The rows of a group lie close to one hidden flat surface of 9 dimensions, which may be shifted away from zero. Surfaces can cross.
In the rows, 128 means zero.
Some rows, each with its group after it:
[141 114 117 106 136 146 140 136  59 105 133 113 150 119 119 141  90  90
 116 179 119]  J39
[141 170 163  92 111 125  51  76 185 144 159 132 144 116  75 113 167 138
 114  92 141]  J32
[141 113 110 141  82  72 127 148 108 116 133 142 141 129 137 145 145 125
 118 116 117]  J788
[132 147 103 159 192 123 122 136 111 124 101  90 137 110 174 137 118  95
 129 142 138]  J71
[146  87 155  70 118 112 157 111  55 147 132 136 125 115 109  98 106  86
 134 176 122]  J788
[167 114 134  80 148 151 118 108  90 152 148 130 148 117  92 183 149 118
 142 142 110]  J71
[171 105 167  84 173 139 145  73  83 162 106 162 135 137 139  96 102 131
 135 118  97]  J162
[140 102 166 116 153 131 136 189 119 148  90 175 134 138  93 132 169 114
 168 124  97]  J472
[128 148 121 139 122 154  94 154 144 103 136 138 166 137 100 150 137 155
 116  95 130]  J162
[ 80 152 119 171  87 145  94 151 120  87 151  79 183 104 112  95  86 162
  70 131 181]  J39
[125 112  74  98 110 131 177 166  99 145 124 151 128 130  91 170 132 134
 201 107  99]  J162
[120 140 104 107 126 110 125 122 180 134 148 113  50 123 123 156 145  55
 154 157 127]  J788
[143 140 152  82  89  96  78 118 142 119 161 131 140 122  85 133 146  99
 112 125 128]  J32
[109 140 149 101 130 145 125 149 167 130 145 100 128 143 101 152 153 130
 147 135 134]  J162
[101 129 122 137 156  87 194 137 148 144 112  82  90 150 189 142 130 135
 186 120 121]  J788
[129 131 128 161 154  95 159 141 121  82  82 129 141 157 224  77  70 116
 133 104  99]  J71
[115 158 175 127 132  79  91 122 212 148 131 117 115 140 131 129 194 143
 147  93 147]  J32
[126 131  86 146 177 157 157 172 128 157 108 125 129 129 114 201 174 147
 182 113 118]  J472
[156 120 128  50 112 140 164 126 125  93 160 124 107 174 119 196 106 115
 158 139  70]  J39
[148 132  81 197  99  84  86 175 133 127 113 181 162 113 113 155 192 153
 126  78 133]  J788
[111 120 134 102 160 147 146 144 150 197 111 147  95 117  77 135 181 131
 197 119 125]  J162
[178 142  95 100 198  87 115 108 110 162  97 145 131 105 131 147 164  61
 186 102 102]  J788
[103 151 104 111 103  89 111  89 133 152 134 113 101  88 112  71 116  89
 126 124 165]  J162
[114 121  92 149 106 149 139 109  82 145 138 120 142  97 118 110  96 149
 106 129 155]  J32
[127  88 159 127 169 132 185 120  92 122 107  96  94 141 186 128  91  89
 118 200 118]  J32
[160 133 120 147 133  89  97 173 133 105 136 113 163 134 131 223 198 114
 133 120 114]  J39
[144  97 157 118 170 186 149 144 109 138  88 184 115 146 123  98 117 109
 140 137  96]  J472
[ 83 131  60 140  89 164 130 196 132 119 124 163 116 102  42 118 118 107
 150 131 150]  J788
[133 114 147 132 180 126 135 100 129 189  97 138 117 115 134 109 165 125
 152 118 134]  J788
[142 140 119 140 148 118  67 111 118 147 122 140 147  77 110  97 145  89
 103 130 159]  J162
[104 114 175  98  80 172 144 159 165  76 140 135 118 176 111 122  97 150
 112 138 108]  J472
[137  83 162 139 130 148 168 147 126 125 133 129  98 171 154 190 139 150
 112 180 102]  J71
[117 128  49 179 128 171 151 141 124 156 128 141 117 117 120 172 144 167
 150 111 133]  J162
[171 149 165 105 143 124  73 105 123  96 129 146 187 140 132 112 122 121
  98  98 108]  J71
[169 105 121 108 156 152 120  89  78 150 131 157 108 107 110 145 128  82
 108 166 115]  J162
[126 110 131 120 112 143 143 109 140 176 126 174  96 131  94 104 150 163
 149 107 130]  J39
[144 133 107 139 102  73 122 131 123 110 132 137 132 129 150 149 144 123
 130 108 114]  J788
[160  95 174 118 113 134 133 131  91 128 127 167 148 143 114 135 140 148
 105 140 100]  J32
[139 114 158 139 186 143 141 101 142 176  88 154 108 137 148  99 154 139
 147 115 113]  J32
[135 115 172 110  93 138  96  99 126 141 159 126 139 117  85 124 149 150
  83 145 151]  J32
[111 112 153 156 116 201 167 143 196 125 110 178  90 189 133 113 123 201
 132  97 100]  J472
[ 98 146 112 120 134 203  95 119 168 144 141 139  96 101  61 104 120 106
 112 152 157]  J788
[149  61 172 119  78 121 163 149 128 116 128 177  85 169 135 148 136 132
 109 165  84]  J71
[123 102 107 154 139  78 167 194  45 108 117  80 180 115 157 171 122 111
 144 161 130]  J472
[171  82 190 143  95 117 139 114 112  99 124 170 134 173 170 132 128 169
  70 138  82]  J162
[183 138 145 113 177 121 108 144 101  87  98 155 192 151 152 124 113 105
 128  97  81]  J472
[130 109 136 156 135 150 138  91 133 149 122 153  87 125 161 103 120 141
 101 144 127]  J32
[146  95 185 155 165 124 147 125 142 134  84 165 103 160 189  85 130 134
 115 131 102]  J71
[143 102 107 133 100  65 161 166  97 112 126 129 109 132 158 191 150  87
 138 160 102]  J39
[ 95 109 118 143 137 139 172 164  92 156  99 132 143 113 104 110 128 149
 159 138 132]  J39
[149 116 126 176 177 125 142 126 116 161  94 151 146 129 168 158 172 185
 144  97 115]  J39
[160 108 181 158 155 106 112 129 142 134  92 171 128 143 169 100 162 126
 103 127 103]  J71
[105 105 135 102 110  53 197 152 102 132 120  96 125 148 162 120 119 127
 183 122 113]  J162
[144 151 118 119 131 106  92 166 169 123 131 126 162 137  94 207 200 139
 162  87 114]  J39
[153 127 171 109 143 105 135 131 145 110 111 151 156 174 156 131 140 152
 148  79  91]  J32
[107 148 180 112 111  68 142  90 145 106 131  79 159 151 193  57  87 149
 117 102 142]  J162
[153 155  59 116 122  78 108 108  92 107 145 108 150 104 139 156 118  81
 138 114 130]  J472
[148 111  67 149  79  41 183 118 102 102 127 135 106 147 210 153 105 119
 147 107  90]  J71
[144 101 118 156 106 122 135 120 133 117 125 164  82 138 159 134 118 113
  88 152 113]  J32
[124 131 130 102  94 162 143 108 161 110 119 184 101 150 112  50  72 132
 134  94 109]  J472
[129 136 126 152 132  88 135 152 120 103  93 146 163 140 165  87 114 135
 144  88 115]  J71
[156 128 116  83 133 131 138  99 139 130 144 138 116 156 120 171 131 130
 161 100  81]  J39
[119 126 120 156 116 187  95 169  81 114 133 131 193 103  74 126 116 160
  88 137 154]  J39
[104 158  90 174 149 114 133  89 148 188 109 116 129 105 141  96 147 194
 156  64 164]  J71
[115 149  79 144 113 159 133 106 185 135 168 112  85 136 122 194 152 167
 144 112 129]  J472
[121 102 128 135 132  93 150 115 110 186 105 142  80 108 134  93 149  99
 141 156 137]  J39
[167  97 154 122 217 154 136 148  65 156  68 170 151 127 128 102 131  90
 149 144  95]  J472
[142 135  58 105 136 117 165 174 106  88 112 144 130 149 141 157  86  73
 189 107  80]  J788
[164 154  87  93 105  69  97  58 115 155 147 150 145  93 111 112 134 114
 138  72 131]  J71
[123 143 143 115 133 149 143 111 123  92 130 107 149 149 160  87  60 150
 118 104 127]  J472
[152 152 103 106 126 108 150 136 109  70 112 136 180 167 172 119  70 150
 160  52  86]  J32
[109 127  99 163 121 153 157 172 127  99 120 135 142 147 137 143 107 165
 142 109 125]  J788

New rows, each followed by its group:
[118 126 207 117 116 148 129 104 195 154 125 160 108 168 119  91 158 190
 122  98 117]  J162
[142 120 184  93 164 129 136 138  96 126 123  99 163 137 129 150 134 114
 138 156 114]  J32
[150 115 192  97 127 114 139 121 125 139 119 151 157 156 124 113 144 167
 138 100 103]  J32
[137 120 160 200 151  91 134 137 153 146  80 158 143 151 193  93 164 179
 127  83 120]  J71
[137 133 107 113 160 157 136 149 124 112 115 126 125 138 124 154 120  91
 157 140 112]  J788
[118 175 106 127 160 130  68 104 133 159 113 129 168  80  81  57 135 120
 143  80 168]  J71
[171  95 146  97 100 126 149  95 111 161 159 156 132 149  99 205 179 191
 146 113  85]  J71
[132 165  95  98  78 108 102  95 177  99 170 125 122 138 112 137 113 138
 133  84 131]  J472
[177  67 191 127 153 100 145 146  70 142 109 148 137 136 152 172 172  99
 114 188  91]  J162
[117  97 183 114 107 176 157 101 151 146 125 165 104 163 108  88 116 194
 125 111 117]  J71
[168 122 148 154 186 102 125  43 143 212 101 160 109 122 179 116 184 174
 136  81 117]  J71
[139 118 177 101 138 150 134 140 119 140 103 173 168 147  90  90 131 169
 153  83 108]  J71
[146  93 226  52 139 136 165  94 129 124 138 105 110 185 149 142 111 126
 119 168  89]  J162
[181 117 146  73 152 132 123 115  86 129 142 142 157 140 101 182 150 112
 140 131  88]  J71
[127 129 192 150 196 119 123 135 180 193  91 129 136 138 135 127 216 182
 161  89 136]  J32
[ 86 149 117 140 134 192 119 121 115 154 131 100 151  94  75  77 105 165
 126 117 180]  J788
[181 146 111  94 143 114 119  86 106  92 131 134 152 142 161 128  87 104
 120 102  90]  J788
[177 152  81 123 142  68  92  41 124 163 160 117 124  89 157 174 164 113
 115 111 136]  J71
[ 75 148 130 130 157 159 125 111 124 181 132  67 134  80  92  86 124 147
 137 141 192]  J788
[116 162  71 111  70 100 111 112 106  90 166 108 162 107 115 118  75 123
 110 109 152]  J32
[171 106 184 116 140 136 121 133 121 135 104 192 177 158 120 134 163 178
 140  81  81]  J32
[185 154 124 131 212 120  87  52 118 169 127 112 151 106 161 170 173 131
 122 108 124]  J71
[ 85 144 138 120 127 123 155 152 141 149 141  67 140 134 121 158 151 171
 166 118 154]  J472
[ 82 134 115  95 175 147 182 156  99 144 119  54 124 122 123 135  98 104
 191 160 145]  J788
[110 120 166 167 177  83 146 143 124 182  76 125 142 127 161  92 170 161
 162 100 140]  J162
[151 105 139  91 154 130 153 124  75 126 133 113 137 135 138 165 117  99
 134 169  99]  J162
[121  90 134 154  70  43 172 128 116 140 107 148 113 143 171  92 134 155
 135 112 122]  J162
[117 134  76 218 133 158 142  96 148 159  98 172 111 115 171  94 114 204
 111  73 147]  J32
[121 167  56 128  95 132 121 133 111  72 137 121 178 123 126 109  57 138
 133  73 130]  J788
[128 163  86 108 140 154 145  85 110  71 164  51 134 137 181 160  36 115
 108 145 130]  J71
[163 101 162 126 111 159  97 112 119 135 131 189 124 126  91 113 141 121
  76 155 118]  J788
[142 142  89 113 144 124 154  90  95 108 151  85 122 131 176 175  87 112
 137 140 116]  J71
[130 119 120 105 146  81 142 141  86 153 104 130 147 107 122 112 143  93
 172 119 125]  J162
[133  87 153 109 133 159 159 139 135 176 121 168  77 149  94 169 168 140
 160 147 100]  J162
[162 133 121 130 121 166 121  77 126 109 124 178 142 149 150 101  77 168
  93  81 102]  J32
[154 116 138 141 144 136 124 118 135 114 122 139 102 143 170 143 121 108
 103 154 106]  J32
[165 124 198  88 104 151 102  90 123 110 149 164 184 161 105 120 124 194
  92  83 101]  J32
[137 127 164 134 137  61 137  91  81 127 107 116 163 126 197  53  99 123
 109 111 127]  J162
[144 131 120 140 100 150 136 115 101  77 147 125 173 150 165 130  72 179
  89 108 114]  J32
[127 130 148 100 141 152 158 169 115  76 147  70 148 170 147 204 101 127
 137 157 103]  J39
[104 147  89  84  95 164 155 169 136  82 130 147 133 144  89 117  68 128
 165  95 109]  J472
[ 90 104 141 160  91 128 159 145 156 140 109 158  85 134 130  75 126 156
 125 125 139]  J71
[119 136 180  88 163 176 133  81 118 120 145  73 140 133 137 103  77 134
 111 158 148]  J472
[112  91 135 123  94 118 175 163 131 133 153  99  80 148 132 210 163 118
 140 190 113]  J162
[147 120 137 158 169 143 124 143 133 128 113 123 126 134 157 166 148 111
 115 160 121]  J32
[127 135 117  94  51 106  75  98 112 155 184 138 132  76  35 108 149 111
  88 135 172]  J32
[126  93 151 165 138  74 143 141 115 180  94 151 103 111 138 113 184 129
 139 141 142]  J162
[157 106  99 145 129 100 182 119  44  90 121 125 181 147 203 139  67 162
 119 110  95]  J162
[ 81 136 124 164 120 144 130 139 161 142 105 133 117 107 114  65 119 136
 129 123 170]  J71
[101 113  96 132 155 161 185 183 112 133  92 131 121 136 115 136 112 126
 188 127 110]  J788
[ 94 158  86 148 168 186 108 159 159 153 111 129 120 101  80 129 145 128
 169 113 157]  J788
[136 119 147 170 122 137  94 114 167 163 128 165 109 116 115 134 186 159
  98 120 143]  J32
[100 141 130  92  97 138 145 104 133 122 141 113 125 131 118  60  66 131
 138 109 140]  J472
[177 136 150  74 155 128  92 102  69  94 136 115 174 119 123 133  91  73
  95 157 113]  J162
[119 105 138 119  98 150 140 100 140 179 146 152  96 125  91 134 155 164
 133 127 134]  J71
[174  99 143  72 158 122 150 134  60 130 127 129 144 134 118 170 130  79
 150 160  85]  J162
[ 85 117 144 198 170  95 153 148 145 187  95  87 102 111 171 133 189 150
 148 150 170]  J162
[130 145 126 144 132 106 129 106 173 139 107 161 114 148 155  92 136 160
 155  61 111]  J32
[158 101 170  96 126 108 139 150 104 134 116 157 131 143 107 145 154 113
 136 141  96]  J162
[133 126  63 128 100  81 120 147  99 127 156 111 133 101 111 191 144 102
 134 137 132]  J71
[158 100 136 116 106 117 152 135  86 118 113 188 157 148 126 120 111 150
 132 104  91]  J32
[130  95 207 104 140  92 130 167 131 136 125 111 124 138 124 165 188  90
 129 188 111]  J162
[139 133 172  81 112 108  92 164 141  95 146 122 169 144  86 146 152 102
 129 127 114]  J162
[163  97 129 167 115 158  89  74 101 168 121 212 113  89 103  84 141 141
  57 134 133]  J39
[117 124 115 115  65 108 149 133 148 127 133 164 127 149  98 100 121 164
 160  72 115]  J162
[128 156 143 112 178 182  93 110 126 126 130  94 156 113 112 116 110 116
 111 136 154]  J71
[103 153 114  87  72  97 128 131 154 102 155 106 135 135 101  97 105 126
 152  90 133]  J162
[153 124 118 164 170  97 124  91 128 189 108 136 120 107 164 146 182 140
 140 106 132]  J71
[127 108 220 151 153 110 104 131 157 152 108 120 121 134 148 108 183 128
  95 159 147]  J162
[177 141 140 111  89 126  77  52 143 122 193 122 144 131 126 182 153 167
  75 117 122]  J71
[141 110 107 172 151 135 158 157  91 142  96 159 159 137 145 158 145 175
 146 104 113]  J162
[136 108 133 166 120 134 172 129 130  93 147  95 105 165 210 203 112 166
  98 158 102]  J71
[132 148 136  87  95 127 114 131 117 109 131 158 185 142  84  77  93 160
 137  59 119]  J71
[153  88 170 101 166 139 167 140 104 183  97 175 119 143 106 139 174 145
 185 122  87]  J162
[171 118 148 123 153 139 119  66 105 119 139 118 113 123 173 130 101  97
  70 174 118]  J39
[132 173 149 126 104 109  39  93 218 147 163 133 128 111  79 129 208 148
 110  83 153]  J32
[138 124 154  76 107  97 119 110 100 167 125 163 162 112  68  85 146 139
 157  86 124]  J32
[153 142  93 130 117 110 117 151 106 106 119 166 181 138 116 143 129 140
 146  71 102]  J32
[150 122 158 170 151 117 107 140 117 113 101 140 183 131 155 112 143 167
  98  98 117]  J162
[150 146  91  96  90 100  88  74 121 144 175 130 136 101  90 150 144 130
 122 105 137]  J71
[127 130 147  69  73 104 101 100 112 130 168 121 150 108  72 104 122 121
 110 128 142]  J32
[121  88 181  84 112  68 149 122 121 164 129 116  74 122 117 119 162  66
 145 180 127]  J162
[159 120 185  88  93 153 117  87  99 106 153 155 184 157 102 110  98 184
  86 101 105]  J32
[118  99 174 184 137 110 156  85 136 173 115 111  97 125 195 109 149 177
  94 159 153]  J472
[138 101 172 102 100  36 138 112 106 157 109 160 120 126 139  57 140  96
 135 124 119]  J162
[142 123  98 150 128  85 102 163  89 159 106 154 169  90  89 145 182 108
 149 113 133]  J788
[133 126  80 218 177 159 136 118 153 149  89 163  77 117 192 134 137 138
 114 125 131]  J32
[107 129 155  82 152 147 147 147 112 135 128 108 149 133  92 109 113 124
 166 132 131]  J472
[116 120 153  92 110  68 123 123 125 140 139 111 110 117 108 101 148  72
 141 153 145]  J162
[145 151 146  89 156 114 103 102 126 137 122 134 159 128 108 110 132 129
 156  87 114]  J32
[ 79 105 165 107 131 186 176 161 125 132 144  80 114 148 103 146 112 147
 142 177 144]  J472
[134 146 116 103 110  70 141  61 124 122 143  97 128 137 190  97  90 136
 131  93 133]  J788
[103 147  94 132 160 166 141 103 120 180 135  96 115 100 112 148 138 154
 155 133 158]  J71
[174 162 108 115 112  98  90 111 102  70 168  92 194 138 141 190 118 131
 100 108 114]  J71
[117 105 163 121 166 115 142 128 115 166 117 103 100 116 132 127 153  88
 138 176 140]  J32
[146 130 140 174 132  73  78 132 145 120 103 148 116 102 165  98 150  72
  92 140 137]  J71
[113 136 164 159 164 152  79 125 163 161 113 134 103  97 115  92 158 101
  89 163 169]  J71
[142 150 161 118 119 118 103 141 133  86 117 141 199 154 127 102 114 174
 123  65 116]  J162
[163 128 116 148 122 155  88 119 143 107 120 206 138 134 113 125 130 131
 107  97 106]  J788
